There are 5 ways to turn a row about zero (a turn may also mirror it). The second row of each pair is the first, turned, with some noise. The first 45 pairs use one turn. New pairs use 2 turns, one after the other, and a turn may come again.
In the rows, 128 means zero.
Known pairs, each followed by its turns in order:
[130 137 174  78 118  86 140  92]
[129 114 163 170  73 144  88 133] | nuri

[161 137  83 157 143 133 179 172]
[154 127 114 206 127 135  89 142] | lamon

[ 85  91 155 115 157 174 144 111]
[108 168  91 110  96 109  96  94] | nuri

[103  89 159 141 151 142 134 141]
[140 115 141 122  81 159 145 124] | lamon

[114 177  93 106  85 134  84 144]
[109 138  69 105 179 126 109 104] | lamon

[153 108 165 117 103 159 168  86]
[129 104 126 140  64  94 135  89] | nuri

[117 117  93 135  77 103 134 119]
[142  82 131 122 128  80 131 154] | doso

[167 106 175 131  77 127 105 132]
[126  50 108 131  98 119 126 144] | nuri

[126 118  93  97  89 124 155 121]
[135 172 167 125 133 105 117 153] | Fumi

[ 79 143 129 160 158  83 116 159]
[149 152 100  93  76 166 103 142] | zuk

[122 165 131  83 123 129  89 100]
[142 132 138  74 128 164 120 158] | doso

[128  80 153  90 153 117 120 146]
[ 88  91 136 123  84 136 150 143] | lamon

[169 126 164 113 101 126 174  88]
[139 121 162 120 168  72 128  90] | Fumi

[143  76 152  97 150 160 108 171]
[128 142 141  81 183 148 150  84] | zuk

[121 133 172 102 152 169  97  84]
[108  72 140 187 123 122 112 105] | Fumi

[172 132 139 121 159  79 177 156]
[121 124  60 113 158 109  83 123] | zuk

[127 124 177 179 111 152 146 125]
[185 117 158 129 119 138 144  88] | lamon

[ 90 172 130 174 166 143 118 172]
[105 110  85 133 141 194 173 151] | Fumi

[ 81  99 137 135 168 168 105 140]
[153 169 155  98 111 147 151  86] | zuk

[155  87  79 115  87 109 148  83]
[151 118 112 123 146  74 133 197] | lamon

[ 81 140  98 172  81 131 131 125]
[141 126 117 164  74 151 171 158] | zuk

[139 136 160 161 170 150 150 158]
[112 173 110 159 112 140 134  86] | doso

[142 153 177  91 156  80 100 166]
[107  97 159 118 131 191  75 143] | nuri

[ 98 131 144  77 137 169 114 160]
[103 155 119  74  90 143 110 149] | nuri

[ 95  85 107 102 119 110 129 121]
[147 137 142 125 117 128  78 160] | Fumi

[156 100 100 149 161 113 146  85]
[110  97 127 117 171 122 145  76] | doso

[153 137  81 161 157  89 172 173]
[ 87 146 100 130 141  59  99  83] | doso

[131 132 176  78 127 116 133 150]
[120 109 141 113  84 168  99 132] | nuri

[ 89 146  89 134 140 128 105 159]
[166 128 128 133 100 181 123 125] | zuk

[179  84  98 178 134 113 114 122]
[183 130 117 109 164  91 146 173] | zuk

[121 135 149 144 127 135 155 168]
[157 120 125  93 132 144 117 105] | nuri

[148  83  81 107  76  88 102 136]
[162  71 148 129 156  89  74 147] | doso

[136 136 130 113 117 113 110 122]
[123 128 120 134 112 101 127 132] | Fumi

[107 114 111 152  94 134 127 141]
[146 126 148 101 114 138 141 160] | Fumi

[173 102 104 145 165 175  84 169]
[116 155  74 183  84 121 166 105] | lamon

[109  80 108  79 127 112 161 166]
[182 176 131 142 143 139  84 151] | Fumi

[173 129 154  89 170 108 122 107]
[150 159 131  99 181 161 117 104] | doso

[ 81 176 169 137 129 170 176 174]
[101 105  88 126  65 145 150  54] | zuk

[104 116 121  90 152 174 154  79]
[125 155 146  89  79  92  96 142] | lamon

[173 158 141 165 173  84  89 102]
[157 132  77  79 128 146 116  62] | doso

[173 143 170 110  96 172 145 161]
[164 187 185 151 106 126 127 125] | doso

[102 152 127 136 163 116 153 102]
[ 89 117 118 123 173 142 113 137] | Fumi

[102 109 105 157 100  88 174  77]
[181 130 158 106 156 129 118 193] | lamon

[ 87 124 110 116 157  97 179 139]
[162 185 133 139 130 168 117  95] | nuri

[130 141 141 124 107 107 152  97]
[ 92 126 119 150 118 105 117 148] | zuk

New pairs. What belongs after each?
[119 128  88  87 118 149 139 152]
[105  95 106 163 122 142 130  92] | nuri zuk

[136 150 134 128 136 111  83 113]
[ 96 147 107 116 139 134 160 140] | lamon doso

[152 143 142  91  89 104 134 161]
[159 189 139 111 139 130 134 137] | lamon zuk

[145 151 160  95 164 136 160  80]
[ 76 137 158 117  83 116 151 159] | nuri zuk

[127 125 173  98 105  80 141 150]
[152 150 150 143 100 182 130 101] | zuk zuk

[112 165 147 132 180 163  85 142]
[122  98 175 171 105 148 168 102] | doso zuk

[122 176 103 104 111 174 100  81]
[ 91 147 122  80 116  91 176 146] | zuk zuk

[ 86 145 162 160 123 172 128 156]
[ 89 138 129 195 136 109 152 130] | zuk zuk

[172 138  90 111 102 123 159 105]
[ 83 120 136 126  87 128  78 136] | Fumi zuk

[ 98  99 168  79  79 135 158  76]
[111 147 110  34 144 121 110 162] | Fumi zuk

[125 154 119 117 172  84 177 104]
[109 103 156 102  81  72 138 124] | nuri zuk

[ 97 160  85 104  77 155  81 103]
[158 146 137 203  88 137 168 102] | zuk doso

[170 141 148 108 146  86  83 156]
[149 128 110 190  91 150  91 125] | zuk Fumi

[123 110 109 173 129  84 153 132]
[140 149 113 186 159 139 142 126] | doso nuri

[103  95  76 115 176  86  91  80]
[ 76 105  96 102 136 191 179 155] | nuri Fumi

[104  79  92 129 105 114  98 177]
[134 144 121 173  86 100  78  90] | zuk lamon

[175 145  82  83 112 153 118  78]
[136 157 115  42 115  89 134 151] | zuk zuk

[140 145 169  99  77 100 141 133]
[139 143  85 114 167  85 105 102] | Fumi doso

[145 163  86  85 171 165 143 135]
[ 80  95 116 175 148  80 120 117] | zuk nuri

[123  89 142  84 136  95  80 110]
[154 144  89  89 168 109 132 158] | nuri nuri

[136 131 170  99  76 133  80 134]
[134 160  92  96  91 137  81 104] | zuk nuri

[167 174 112 122 158 172  77 106]
[ 50 122 109 103 160 105 128 168] | lamon Fumi

[108 157  95  84  91 111 170 147]
[149 123 145 113 143 200  96 152] | doso nuri

[104 147  94 136 175 165 124 157]
[119  95 166 144 162  75 140 145] | zuk zuk

[133 123 103 118 175  93 155 146]
[ 88 130 148 132 163 118 153 159] | zuk nuri

[134  80 104 121 168 106 125 126]
[158 101 102 135 131 161 100 109] | lamon lamon

[167 108 145 145 114  78 178 123]
[ 90 148  90  91 151 115 100  95] | doso Fumi

[132  81 143 139 162 120 104 141]
[179 128 120 109 102 116 147 112] | lamon nuri

[145 130 175 148 166 106 140 143]
[122 167 123 139 109  97 129 176] | Fumi lamon

[132 178 101 136 165 123 147 134]
[101 139 129  81 153 135  89 141] | doso lamon

[153  83 122 141 126  78  79 163]
[128  81 149 177 173 151 131 164] | Fumi zuk

[149  86  78 159 102 138 171 160]
[148 194 174  93 127 150 139 136] | Fumi doso

[147 139 168  91 128 178  94 103]
[126 126 116 155  89 121  54 109] | zuk nuri

[111 111 125 130 127  82 111 148]
[171 106 135 111 135 130 143 105] | nuri zuk

[139 175 132 118 116 156 176 164]
[122 108 151 116 187 152  98  99] | doso lamon

[ 98 104  84  99 106 104 161 172]
[106  94 155 165 106 139  64 129] | lamon doso

[101  97 123 159 104 155  87 149]
[142 133 107 147 128  72  86 152] | lamon lamon

[132 112 126 109  86 179 176 175]
[166 170 112 176 101  75 130 114] | zuk zuk

[165  88 111 179 144 106 164 129]
[114 150 122 172 145  92 153  72] | nuri nuri

[120  91  99 144 142  76 151 149]
[102 136 140 115 159  93 167  92] | nuri nuri

[ 93  77 169 127  79 110 175 117]
[ 94 142 126 104 219 130 151 112] | lamon zuk

[166 121 141 131  77 173 111  80]
[109 142  98 144 160 106  66 171] | lamon zuk

[140 109 128 106 158 140 174 140]
[151  90  94 125 134 117 120 158] | lamon nuri

[ 96  92 100 103  82 160  84  98]
[124 119 118 185 174 172  84 128] | lamon zuk

[112 117  89 130 137  91 165 143]
[152 169 114 120 113 156  97 152] | doso zuk

[117 105  95  89 157 160 167 148]
[107  97 140 192 100 122 118 103] | nuri zuk

[124  84 155  86 136 173 148  78]
[154 127 174 152  65 136 112  91] | doso lamon

[137 141 104 138  98 142 143 124]
[123  92 148 117 145 130 134 137] | doso lamon

[161 134  77 144 175 177 125 180]
[100 140 141 180 200 147  88 135] | nuri Fumi

[131 108 112 134 177  94 170 103]
[ 81 151  83 116  93 112 148 131] | zuk Fumi

[144  90 126 146 101 154 165  81]
[181 156 129 126 154  95  94 109] | lamon doso

[135 114  78 123  78 134 113 117]
[ 68  97 113 120 119 150 132 134] | Fumi zuk

[ 89 129 176 179 165 133 135 180]
[177  99 116 175  75 125 162 159] | doso zuk

